Each new row is followed by its nearest point in the smallest flat space through zero that holds the last named rows.

J_345, 5 rows:
[[-0.94 -0.37 -0.07  0.60  2.51 -0.39 -0.93  0.90 -0.29 -3.98 -3.50  3.13
  -2.57 -0.37]
 [ 0.97  0.06  1.63 -1.30 -2.67  0.28  0.84 -0.34  1.91  3.79  0.20 -0.99
  -3.67 -1.36]
 [-2.72  0.07  2.37  1.27  2.35 -3.35  1.39 -1.27  0.88  4.33 -2.15 -1.38
  -2.54 -0.31]
 [-0.67  1.97 -0.35 -2.82 -0.77 -2.05 -2.04  1.20 -3.95  0.52  2.68  2.29
  -0.72  0.60]
 [ 0.92  0.24 -1.91 -1.06  0.24  0.43 -1.71  2.14 -3.67 -1.77 -0.65 -4.15
  -2.59 -3.28]]
New rows:
[-1.39 -1.98 -0.13  2.07 -0.08 -0.32 -4.58  2.13 -0.71 -1.44 -1.20  1.84
  0.80 -1.92] -> [-0.30  0.00 -0.73  0.11  1.27 -0.06 -0.90  0.78 -1.19 -2.61 -1.06  1.09
 -0.34 -0.16]
[-1.69  1.27 -1.28  0.96  0.34  1.32 -1.79  2.94 -0.26  0.38 -0.57 -1.45
 -2.36  3.26] -> [-0.26  0.19 -0.21 -0.23  0.51 -0.46 -0.48  0.47 -1.01 -0.39 -0.43 -0.30
 -0.91 -0.55]
[ 0.55 -0.15  0.52 -0.31  1.75 -0.90  0.35  2.71  2.04 -2.97  0.34 -4.43
  3.32 -3.69] -> [ 0.62 -0.83 -1.51  1.43  1.03  1.24  0.16  0.28 -0.59 -1.55 -0.70 -4.02
  1.70 -1.22]

J_44 (5 x 14):
[[-1.68  1.33 -0.38 -0.34 -0.28  1.75  2.47  4.03 -3.92  1.64  1.27  0.05
  -0.32 -0.77]
 [ 0.30  1.40  0.05  0.17  2.35 -0.60 -3.83  0.34  2.86 -2.40 -0.74  0.30
   1.94 -0.90]
 [-3.75 -0.36  0.62 -2.57  1.66 -0.81 -1.55  1.63  1.56  0.61  2.17  0.87
   0.05  0.13]
 [ 1.20  0.74  2.48 -1.88  0.44 -1.76  2.35  0.63  0.33  0.37  0.59  0.50
  -2.62  1.41]
 [-1.90 -2.09  3.65 -1.10 -0.37 -1.54  1.47  0.88  2.67  0.45  3.83 -2.02
   1.33  1.21]]
New rows:
[-0.28 -0.37  2.33 -0.73  2.96 -1.95 -1.03 -0.34  0.46  2.20  0.62  0.65
 -1.77  0.81] -> [-0.60  0.10  1.22 -2.09  1.06 -1.53 -0.11  0.03  1.39  0.19  0.61  0.97
 -1.61  0.90]
[-2.32 -0.19  0.20  1.88 -1.71 -0.41  0.12  0.07 -2.45  2.44  2.29 -0.20
  2.62 -1.56] -> [-2.19 -1.32 -0.69  0.92 -1.30  1.54  0.72  1.03 -1.42  1.12  1.57 -1.22
  1.82 -0.62]
[ 3.05  0.91 -2.05  2.56 -0.87  2.87 -0.64  1.88 -2.08 -0.51  2.22 -0.98
 -0.77 -1.00] -> [ 1.27  1.23 -0.98  2.02 -0.66  1.75  0.83  1.38 -2.41 -0.30 -0.85 -0.75
  1.17 -1.13]
[-2.39  0.24 -0.97 -0.40 -1.74  2.04  0.05  0.15  0.60 -2.53 -1.44 -2.57
  2.31  2.35] -> [-0.68 -0.80 -0.42  1.19 -0.54  0.77 -0.65 -0.05  0.24 -0.22  0.50 -1.05
  2.00 -0.57]

J_639, 5 rows:
[[-2.71  3.38 -0.07  0.25 -0.51  0.85 -2.01  1.98  2.74 -1.28  1.70  0.89
  -1.62  2.34]
 [ 0.45  1.56 -2.24  1.72 -3.76  1.74  3.81  0.99  2.02 -2.30  1.73  0.61
  -1.58  0.91]
 [-1.32 -2.67 -2.04 -0.20 -5.35 -0.45 -2.53 -2.34  2.06  1.98 -1.46 -0.90
  -0.73  2.18]
 [-0.24  2.52 -1.50  1.03 -2.21  3.78 -1.39  2.19  2.29 -0.62  4.19 -0.06
  -1.25  0.79]
 [ 1.16  1.81 -0.74 -1.16 -1.75 -1.28 -2.53  0.13  0.88  2.53  2.26  1.32
  -0.02 -1.82]]
New rows:
[-0.30 -0.91 -0.69 -4.41  0.26 -0.11 -1.33  1.88 -0.05  0.07 -0.37 -0.44
 -0.63  0.23] -> [-0.50  0.01  0.34 -0.48  0.36 -0.34 -1.67 -0.10  0.09  0.74 -0.07 -0.04
  0.12  0.13]
[ 1.51 -1.24 -3.68  0.26  0.64 -1.56 -0.54  0.36 -1.29  1.81  0.47 -0.85
  2.26 -1.86] -> [ 2.03 -1.14 -0.32 -0.51 -0.41 -0.35 -0.30 -0.85 -1.13  1.80  0.44 -0.18
  0.91 -2.03]
[ 0.77 -3.11  0.83 -0.26 -0.33  0.19 -0.52  0.81  0.58 -0.97  0.91 -4.41
 -4.41 -1.36] -> [ 0.19 -1.63 -0.39  0.54 -0.44  1.93 -0.29 -0.29 -0.31  0.05  0.11 -1.31
  0.22  0.41]
[ 3.00  0.88  2.89 -4.00 -0.10 -1.63 -0.02 -0.71  2.56 -0.37  1.26  0.25
  1.24  4.41] -> [-0.78  1.05  0.24 -0.51 -0.05 -1.41 -0.75  0.08  0.66  0.20 -0.26  0.81
 -0.32  0.31]
[-0.09 -0.46 -0.67  0.23  4.41  1.18  4.19 -1.72  3.42  0.35  0.28  0.68
  0.24 -2.06] -> [ 0.87  0.34  0.46  0.47  1.54  0.13  2.66  0.51 -1.02 -1.33 -0.10  0.21
  0.26 -0.78]

J_184, 5 rows:
[[-0.71  1.00 -0.20  0.63  0.73 -0.13 -1.88 -1.53 -2.43 -1.13 -4.32 -0.64
  -1.92  0.90]
 [ 3.43  0.00 -1.41  1.34 -4.24 -0.42  1.07 -1.13  0.27  2.42  1.02 -0.21
  -0.96  2.68]
 [-1.77 -2.69  2.44  0.78 -1.70  0.25  2.40  4.91 -1.04 -0.50 -0.83 -3.67
  -0.96  3.39]
 [ 0.16  0.65  0.62 -0.86  1.40 -1.39 -2.49  2.28  0.68 -0.17  1.23 -2.17
   2.55 -1.74]
 [-0.52  0.22 -3.00 -0.94 -1.21 -3.12 -1.15  0.41 -2.12 -2.44 -0.63  0.86
  -0.21  0.89]]
New rows:
[ 1.72 -1.86 -1.92  2.02 -0.09  1.68  1.84  0.78 -2.79  0.33 -0.28  0.72
 -2.87  2.03] -> [ 0.01 -0.89 -0.38  0.87 -2.00  0.52  1.97 -0.57 -0.96  0.10 -1.10  0.52
 -2.06  2.39]
[-1.13  0.97 -1.26  0.21 -2.12  0.11 -0.74 -0.58  1.45 -0.11 -1.40 -0.77
 -0.54 -1.67] -> [ 0.39  0.49 -0.40  0.08 -0.04 -0.26 -0.67 -0.64 -0.28  0.04 -0.49  0.04
 -0.13 -0.02]
[ 4.61  0.18  1.73 -2.35  0.31 -2.87 -1.98  0.26  0.76  3.58  0.37 -3.32
  1.27  0.41] -> [ 3.23  1.35  0.52  0.63 -0.98 -1.02 -2.80  0.88  1.02  2.42  1.02 -3.38
  1.84 -0.13]

J_24 (5 x 14):
[[-2.99 -0.73 -2.68 -0.74 -2.89  0.91 -1.04  0.27  0.24 -2.80 -1.41  2.71
  -1.51  0.22]
 [ 0.92 -2.67  1.61 -0.64 -2.67  0.72  0.86  0.08  1.29  0.19  0.32 -0.62
  -1.66 -0.95]
 [-1.10 -1.80 -0.32  0.73 -1.43 -2.68  3.25  1.14  0.40  1.13 -1.49 -2.07
   3.39 -1.13]
 [-0.97 -1.77 -2.14 -0.52 -2.91 -1.92  0.55 -1.09 -0.94  1.14  3.91  3.67
   0.49 -1.71]
 [ 1.05  2.87 -1.72 -0.04  0.13 -1.17  1.77 -1.39  2.20 -1.85  4.75 -1.20
   1.84 -2.88]]
New rows:
[-0.10  1.63 -0.30  0.97 -0.13 -4.41  0.05 -1.00 -0.91 -0.54  1.23  4.41
  1.89  1.99] -> [-1.26  0.85 -2.25  0.32  0.67 -1.82 -0.39 -0.56 -1.93  1.03  1.65  2.60
  1.74  0.03]
[ 0.53  1.63 -3.12 -0.09  2.39 -0.51  1.63  0.48  0.13  0.20 -0.87  2.00
  0.65 -0.44] -> [-0.96  1.71 -1.65  0.39  1.20 -0.86 -0.16 -0.12 -0.63 -0.41  0.19  0.57
  1.48  0.17]
[ 0.04  1.89 -0.11 -0.13 -0.59 -2.26  2.57 -0.26  2.41 -0.11  4.41  0.05
 -1.02 -0.36] -> [ 1.04  0.90 -0.68 -0.23 -0.64 -0.77  1.19 -1.08  1.30 -0.55  3.75 -0.30
  0.69 -2.11]
[-0.23 -0.44 -0.31 -1.15 -4.41 -0.88  3.60  1.42  0.09  0.06  1.60  0.16
  0.32  2.02] -> [-0.67 -2.03 -0.51 -0.26 -2.75 -0.97  1.57  0.15  0.70  0.06  0.54  0.18
  0.47 -1.34]
[ 1.28  1.43 -2.35 -1.88 -2.36  0.32 -0.99  0.52 -0.67  0.76  3.01 -0.13
 -0.35  0.13] -> [ 0.29  0.39 -0.82 -0.40 -0.64 -0.05 -0.28 -0.93  0.16 -0.34  2.61  1.37
 -0.49 -0.88]
